The rows of a group lie close to one hidden flat surface of 15 dimensions, which passes through zero. Surfaces can cross.
In the rows, zero is written as 128.
Known rows, each followed by its group:
[125 162 151 145 116 147 143 170 168 136 101 125 133 143 164 158 108 117
 106 133 151  93 147 147 141] -> K484
[108 168 138 119 127 140  96 162 101 146 183 129 140 177 168 181 159 111
 117 140 144  82 109 149 120] -> K713
[ 81  92 134  72 113 180 150 125 113 109 118 120 180 149 126  77 110  91
  85 107 125 122 126 168  69] -> K565
[132 118 146 115 106 172 112 101 123 118 153 157 101  95 104 150 107 152
 169 132 115  94 120  83 110] -> K347
[135 100 149 143 125 117 124  89 124 130 147 139  99  51  87 125 134 162
 147 130  78 145 120  96 119] -> K347
[166 192  99 130 144 122  97 102 166 132  61 159 129 138 165 171 138 132
 163 112 145 110 151 151 136] -> K484
[151 148 139 140 170  86 178 137 164 166 131 170 111 134 163 149 110 127
 123  89 121 188 128 198 122] -> K156
[141 190 109 116 140 124 112 100 179 120  97 132 147 164 117 119 121 160
 189 102  88 151 118 124 106] -> K713
[134 169 160 136 160 183  90 110  98 126 175 115  92 114 160 113 124  73
 121 130 146 120  99 129  86] -> K156
[101 149 147 125 118 161 126 134 112 119 178 108 108 151  82 114 114 124
 109 137 133 112 105 105 113] -> K156
[130 162 141 111 158 110 125 171 143 112 154 115 157 165 136  61 132 129
  70 127 173 141 138 139 141] -> K484
[ 89 178 125  95 127 155 119 133  92 125 126 133 153 144 142 151 115 123
  77 131 127  90 106 119 108] -> K347
[132 141 194 157 154  84 128 188 164 124 161 115  62 100 184 145  69 140
  86 145 114 157 161 158 161] -> K156
[134 124 149 127 138 139 139  92  69 159  89  75 183 103 143 109 165  50
 107 132 118 156 126 143  79] -> K565
[146 175 153 139 148 149 133 123 222 146 135 158  98 134 108 133 105 161
 134  86 118 158 134 158 108] -> K565
[123 156 106 106 105 136  88 162 125 118  99  90 177 161 160 171 140 148
 114 133  92 103 130 114 128] -> K156
[156 139 117 111 143 119 137 170  81 119 127 117 148 175 185 112 126 103
 123 146 143 144 121 115 157] -> K713
[ 65 146 138  80 126 126 123  99 139 108  87 121 135 152 117  86  95 122
  97 131 126 116 150 157 104] -> K484
[165 107 128 128 126 149 144 139 168 122 118 147 133 143 123 101 123 129
 160 107 143 138 140 136 132] -> K484
[ 83 177 137 122 103 161 102 132 146  98 114  69 148 189 115 129  96 106
 181 122  70 104 114 138  73] -> K156
[201 121 119 155 121 128 151 151  90 122 119 119 164 139 150 116 143  96
 206 132 102 147 105 103 141] -> K713
[ 89 144 105 115 140  48 163 181 169 118  95  96 163 165  78  70 113 191
   4 133 156 162 155 120 185] -> K156
[131 152 126 109 148 100 134  96 102 148  73 181 127 119 169 126 142 130
 114 146 130 122 132 140 150] -> K565
[143 132  99  97 123 113 170 158 153 104  87 156 126 160 117 138  60 111
 119  79 195  86 174 183 134] -> K565
[167 163  88 131 135 151  98  76 164 101  58 143 121 115 114  95 118 159
 189 114  94 145 118  79 132] -> K713
[119 101 125 160  92 126 173 168 166 114 103 136 130 106 103 155  84 146
 126 116  87 119 143 146 145] -> K713
[113 176  95 164 126 141 107 131 129 106  81  99 155 134 125 125 129 107
 128 130 116  96 111 120 124] -> K156
[135 192 131  47 170 174  58 112 103 114 126 170  94 176 210 108 124 129
  90 128 158 110 122 126 120] -> K565
[ 99 129  94 213 114 134 101 165 109  88 131  94 122 126 136 104 157  98
 125 152  57 118  99 154 146] -> K347
[ 78 119 148 140 107 113 170 122 118 139 128 132 159 160 120 105 147 107
 156 173 146 109 116 135 140] -> K565
[ 89 122 185 108 109  97 146 143  78 141 157  70 118 154 147 150 100  87
 145 169 111 127 139 144 113] -> K156
[119 130 117 126 124 130 119 116 165 102 124 211 114 120 125 108 128 193
 154 137 112  99 125 113 162] -> K156
[121 117 143 176 116 102 127  94  76 138 137 129 124  65 118 146 166 103
 171 177 140  89 124 103 144] -> K565
[125 169  99  89 139 150 114 147 102 119 122 111 150 224 156 109 130  98
 123 130 168 119 111 119 128] -> K484
[162 139 146 154 124 121 138 158 189 141 128 120 161 133  99 135 150 158
 141  85  67 157 135 155 104] -> K713
[ 88 141  51  67 125 138  60  89 108 122  60 133 124 180 139 149 149 181
  91 128  83 127 110  90 130] -> K713
[133 157 116 159 141 171 122 104  82 122 123 136 103 104 120 111 127  95
 124 129 105 128  81 104 115] -> K156
[ 83  78 133 127 130 143 106  89 150 154 180 122 127 108 109 120 172 150
 114 143 148 150 118 119 111] -> K565
[144 100 119 165  90 174 158 112 137 128 119 126 156  98  82 155 127 102
 201  99  86 110 113 140  85] -> K347
[ 93 120 152 115 132 159 111  74  91 108 188 164  67  74 143 127  88 120
 154 158 135 106 108 114 116] -> K713
[161 159 159 137 119 101 123 128 201 150  88 131 140 130 136 156 146 147
 163 136 175 104 183 136 154] -> K156
[113 155 107  93 141 124 141  89  95 174 141 124  93 164 110 195 108 128
 124 107 131 158  98 120  96] -> K347
[125  71  94 116 105 115 161 184  74 133 139 145 160 147 162 172 132 123
 106 133 113 119 116 146 155] -> K713
[145  92 158  93 119 176 140 127 124 149 127 144 138 141 172 127 131 101
 144 113 129 131 127 145 103] -> K484
[137 206 160 128 146 129 142 160 107 133 135 125 162 165 156 109 127 109
 118 126  75 141  97 143 108] -> K347
[134 158 111 146 152 161 139 186 144 139 188 137 112 149 124 138 115 114
  34 101 213 124 114 147 141] -> K713
[131 160  99 130 140  98 103 143 117 157  86  82 132 177 196 190 152  92
 119 140 160 130 148 158 142] -> K347
[114  90 124 114 113 197  79 107 141 110 137 111 121 129 153 114 140  79
 140 124 173  94 148 153  92] -> K347
[150 172 178 165 160 167 129 110 144 151 134 116  88  91 137 120 122  77
 104 104 113 158 123 170  84] -> K347
[161 116 179 142 127 134 108 139 122 122 139 112 117  59 152 135 120 142
 126 129  37 159 134 119 111] -> K347
[ 80  44 136 110  75 158 147 127 100  75  88 115 113  89 109  97  63 106
 109 153 106  94 156 127 129] -> K484
[107 158 157 125 116 173  86 108 146 106 176 134  56 117 105 167  83 139
 167 121  99  87 121 121  93] -> K565
[139  95 142 177 102 116 144 144 121 100 109 112 123  62 101 116 118 138
 129 147  81 121 134  98 154] -> K565
[103 139 159 101 124 163 117 138 119  93 155 142 130 152 133  72 110 121
 129 145 125  98 118 124 120] -> K484
[119 143 185 148 100 196 134 151 202 123 132 103 128 149 108  97 112 120
 139 134 160  86 133 109 119] -> K484
[138 139 132 122 135  75 137 138 138 113 112  94 142 139 106 102 115 123
 129 125 168 118 162 134 140] -> K565
[114 121 110 111 126 111 120 125 151 144 110 144 140 139 131 156 149 155
 105 116 130 122 143 153 130] -> K713
[156 159 129  96 128 167  99 107 153 117 100 176 134 166 154 109 138 165
 200 113  41 145 104 119 108] -> K565
[115 101 121 107 108 191  92 128 126 133 125  99 109 142 145 141 127 136
 102 131 120 120 113  84 116] -> K484
[119 163 183 170 133 119 138 120 173 141 142 109 105  75  69 129 115 154
 108 100  35 162 120 144  89] -> K713
[127 108 148 107 103  86 137 174 120  95 125 126 125 178 160 106 105 129
 180 172 148  97 160 119 177] -> K565
[137  84  61 129 131 142 171 132  88 122 114 187 112 163 124  97 132 116
 135 112 106 159  86 142 149] -> K347
[126 209 176 183 152  92 131 159 155 126 190 106 114  88 125 153  98 149
 128 136  80 149 111 132 126] -> K713
[157 197 116 125 130 138 119  89  83 132  73 107 146 140 130 164 126  52
 190 113 139  75 128 144  83] -> K565
[121 101 121 130  99  81 127 101 101 134  63  99 127 129 132 152 134 130
 196 160  82 128 144  98 147] -> K484
[178 133 110 109 126 117  99 137 131 142 102 133 127 144 167 181 144 176
 156 119  62 158 126 107 143] -> K156
[169 117 150 141 121 129 133 137 170 151 129  81 130 152 139 163 125  85
 195 110 174 135 163 156 109] -> K156
[173 133 180 143 130 148 124 114 160 114 137  97 124 138  94  43 136 100
 190 133 171 130 146 103 118] -> K156
[136 156  95 148 145  57  98 124 165 122  86  58 193 141  85  88 183 164
 122 126 133 156 146  93 144] -> K565
[153 107 120  88 128  80 143 127 154 136 125 111 198 176 108 104 154 151
 186 113 168 146 152 121 127] -> K347
[ 88 146 120 137 129 115 115  98 115 148  95 129 167  79 125 150 163 165
  84 126  38 133 101 122 101] -> K484
[140 196 226 139 152  85 142 138 190 151 126  86 143 146 121  86 128 155
 151 122  35 193 133 138 100] -> K484
[106 135  77 117 114 191 138 106 137 107  85 183 104 136  99 131  90 133
 102 100 132 100 110 133 120] -> K484
[ 89 143 150 115 138 134 195 122 143 148 146 182 177 151  88  81 142 104
 102 103 160 112 116 196  93] -> K713
[163 174 128 141 129  99  94 183 178 130 110  73 167 180 163 153 148 142
 152 135 145 122 154 117 153] -> K484
[125 130 175 121 126 136 139 102 124 144 139 122 134  96 117 125 129 117
 130 121  85 140 127 145  87] -> K156
[116 137 210  84 122 128 152 120 160 111 104 138 123 134 128  67  77 138
 140 136  99 131 155 131 115] -> K347
[135 129 124 112 128 166 136 103 158 124  43 188 142  85 144 113 119 143
  83 100  90 123 141 154 119] -> K713
[123 127 117 157 113 152 169 172 151 127 169  98 143 160  80 136 105 102
 132  89 116 146 104 163  97] -> K347
[125 107 183 162 100 161 147 151 153 113 179 110 115 106 113 128  98  93
 166 128 128 102 143 155 103] -> K347

New rows. What belongs after each?
[114  91 126 140 129 120 123 143 109  88 173 110 133 129 110  61 126 119
 156 142 123 132 111 106 127] -> K156
[143 103 142 128 125 119  94 119 149 111 145 126 111  96 106  94 144 176
 136 143 122 134 143  85 151] -> K156
[189 145 178 138 113 208 104 133 166 146  65  67 108 138 133 139 114  77
 134  88  80 150 150 139  73] -> K713
[ 69 160 159 142 129 103  89 137 107 118 129  46 118 113 143 138 110  94
  84 172 140 101 146 125 121] -> K156
[142 161 101 130 130 122 109 142 160 119  87 113 211 129 115 107 166 160
 105 109  91 130 128 125 119] -> K156
[ 99 141 158 108 127 133 132 126 119  79 112 127 132  62 187 107  43 124
 113 150  88 131 142 133 127] -> K713
[167 185 181 144 170 119 109 185 123 162 152 120  99 167 170 121 164 116
  49 144 163 138 132 129 160] -> K713
[120  92 101 146  85 112 146 125 113 139  85 139 133 157 105 160 158 123
 180 149 136  80 136 117 155] -> K713
[ 61 138 167 109 131 134 149  84 100 146 150 110 129 188 100  54 142  97
 138 170 136 152  97 116 104] -> K565
[180 166  73 176 126 126 120 101 152  97  82 117 117 101  69 174  96  92
 193  84 127 124 153 164 109] -> K484
[179  76 146 103 136 143 118 107 139 140 111 149 149 107 174  96 163 104
 154 131 193 122 161 133 136] -> K484
[131  57 100 167 102 138 154 144  89 118 136  95 138  93 115 152 118  79
 151 124 117 126 117 132 115] -> K156
[ 75 140 123  88 123 148  76 134 108  97 145 107 134 134 161 127 111 140
  85 149 115 101 126 117 117] -> K713
[112 113 157 128  86 198 177 135 105 138 190 175 176  88  80 140 143 114
 104 118 147  60 109 143 102] -> K156
[125 163 154 147 120 138  84 138 165 107 125  65 150 139 114  98 140 134
 151 143 109 118 138 100 115] -> K565
[122 117 126  92 115 128 126 131 149  93 122  83  95 166  82 104  67 120
 141  99 141 126 159 130 105] -> K565
[134 112 150 137 119 140 179 153 116 146 137 173 147 120 153 127 132 123
 115 131 119 124 113 147 139] -> K484
[154 109 148 141 119  78 203 133 101 177  96 108 152 126 118 153 133  97
 128 128 126 162 145 150 139] -> K156
[147 136 155 155 131 150 128 112 153 107 152 107  60  80  60 119  79 112
 131  98 146 123 144 122 101] -> K565
[147 170 104 125 109 157 126 144 180 127  84 112 130 174  93 142 109 157
 117 101 121 130 134 111 134] -> K156
[149  79 131 130 107 140  98 151  53 106 152  84  93 107 164 151 115  92
 146 166 121 122 131  92 145] -> K484
[161 151 125 133 145 145 162 119 126 132  93 119 147 136 118  90 116  96
 125 105 121 166 114 136 109] -> K713
[162 160 138 120 125 166  99  96 153 142 123  78 163 162 105 130 156 102
 206  93 106 144 122 128  61] -> K156
[185 102 148 129 138  87 125 105  64 125 106  69 128  68 124 112 128  79
 152 120 111 150 155 118 108] -> K565
[138 148 149 115 133  99 129  80 140 142 101 156 120 132 104 102 150 161
 160 139 118 134 138 102 142] -> K156
[126 216 105 196 149  46  90 128 147 133 154  49 119 103  50 190 141 148
 131 117 155 104 139 108 132] -> K565
[116 139 123 121 116 133  98 137 136 114 153  98 142 148 147 161 123 120
 177 139 144 104 133 127 117] -> K713
[ 50 156 138 116 119 116 146 149 100 133 108 140 109 143 158 144  96 137
  44 169 129  94 118 129 159] -> K484
[144 128 191 145 113 134 154 149 143 136 177 166 100 103 127 132 117 133
 133 153 174  91 146 131 160] -> K156
[158 148  92 137 130  92 121 110 130 155 101 140 122 125 125 196 145 173
 167 119  96 144 118 100 145] -> K347
[108 101 104 160 100 121 150  98  93 144  74 170 148 117  69 116 195 132
 126 140 100  82 114 115 138] -> K713
[ 99 181  98 164 117 134 140 153  92  92  92 136 110 116 118 161  74  99
  78 142 122  80 121 142 152] -> K484
[116 123  92  79 149  89 134 116  75 150 118  92  98 172 126 160  99 125
  94 105  91 196 112 133 106] -> K565
[135  98 113 103 143 114 141  73 140 153  96 164 101 100  92 109 142 164
  96 112 140 166 139 119 136] -> K156
[128 106 101 143 118 115 112 179 211  94 149 181 148 112 135 140 128 204
 138 116 130  97 148 140 168] -> K156
[181 112 150 160 109 164 142 133 103 107 139 135 194  88 140 122 152  49
 211 119 143  82 137 164  93] -> K484
[ 80 119 108 140 104 168 109 157 146 105 155  97 156 116  83 135 129 142
  67 107 110 100 118 133  98] -> K713
[101 122 105 134 130 105  70 154 152  94 114  90  80 150 175 155  92 144
 142 149 123 122 145 119 155] -> K156
[ 97  99 119 130  93 119 150 114 113 149 139  73 136 141  67 162 129 105
 146 131 161 111 137 124 111] -> K156
[121 109 116  97  99 144 193 159  95 136 115 136 131 167  86 122  93 144
  82 114  86 160 107 116 138] -> K156
[135 168 179 158 142 134 151 136 115 130 141 134  97 117 145 118 103  61
 115 151 210  91 149 154 145] -> K484
[143  48 149  95 109 145 129 147  64 178 147  97  97 160 159 187 151  84
 112 118  92 156 130 149  95] -> K713
[114 198 112  91 175  67  82  99  82 158 154 116  92 164 151 171 143 146
 119 129 114 154 108 122 116] -> K565
[150  44  74 120 107 145 133  87  65 126  86  97 134  98 107 139 135  83
 147 115 130 146 129 113 106] -> K484
[171 100 132 176 107 137 167 156 208 114  96 137 163  65  98 141 103 140
 137  76  92 140 162 173 119] -> K484
[113 164 167 180 126  89 178 113 100 142  89 110  91 100 109 142  88  63
 127 162 159 108 150 149 143] -> K484
[128  66 109 127 101 148 128 130  92 118 120 116 121 112 110 127 128 124
 120 129 101 132 123 106 127] -> K713
[ 87 144 122 124 100 152 103 153 134 115  82  92 211 186 160  99 168 136
 128 174  87 106 110 102 140] -> K565
[104 166  88 100 146 135 115 134 111  73 144 161 217  95 190  90 117 138
 115 141 153  98 105 132 135] -> K713
[108  60 126 105 128  70 122 128 129 143 171 148 119 112 141 139 153 180
 131 150 142 143 144 116 162] -> K484
[110 144 112 120 161 101  96  75 168 105 181 138  99  96  93  86 117 180
 152 127 164 156 125  97 134] -> K713
[146 166   4 158 157 117 134 133  99 123 117 149 161 118 126 160 145 146
  94 110 174 136  81  91 170] -> K713
[149  91 161 155 117 186 137 114 168 139 137 107 126 105 109  93 143  94
 146 128 163 145 135 122 110] -> K565
[122 136 123 111 112 162 104 125 144 125  75 132 131 142 164 144 123 120
 124 138 149  91 146 125 135] -> K484
[103 116 111 111 102  99 130 128 102 144 165 156 184 109 116 180 179 176
 127 140  99  96 114 130 132] -> K156
[161 140 146 133 103 135  90 141 121 130 110 115 146 112 162 168 160 142
 147 160 124  85 152  94 155] -> K156
[153 131 128  80 150  78 115 178 118 142 133 121 161 171 203 153 139 154
  99 140 144 153 148 132 157] -> K347
[123 120 107 149 127 130 116 140 167 120 146 109 143 136 117 145 128 120
 155 110 165 115 138 145 116] -> K156
[155 139 148 150 140 150 139 153  73 119 137  97 112 144 157  96 110  55
 133 149 153 131 114 113 135] -> K156
[124 105 113 143 130  87 128 140 113 130 164 124 125 109 122 147 144 137
 123 143 161 123 137 125 154] -> K484
[159 128 129 149 139  67 114 134 147 129 140 153 118 117 128 123 159 212
 174 143  44 178 114  89 172] -> K565
[124 119  82  95 139 106  92  91 126 161  98 127 122 147 132 173 165 161
 109 108 113 153 127 127 120] -> K713
[129  59 126 158 133 144 115 147 145 105 183 128 138  62 142 127 123 114
 135 102 121 136 130 164  99] -> K156
[ 80 150  80 122 117 104 164 152  84 114  66 147 119 147 128 151  85 123
  57 144 144  89 125 131 170] -> K565
[107 129 149 128  91 177 105 138 180  83 102 155 154 131 129  88 125 169
 159 148  77  86 127 105 137] -> K565
[106  92  97 130 136 137 111  85  61 116 149 105 148 106 105  83 161  83
 137 135 142 129  98 107  96] -> K156
[142  79  87 118 120 138 154 175  72 140 137 154 159 147 161 155 158 118
  83 120 130 123 107 142 145] -> K713
[127 104  95 130 114 136 124 121  98 116 128 128 102 121 123 155 117  93
 130 140 219  68 145 120 147] -> K565
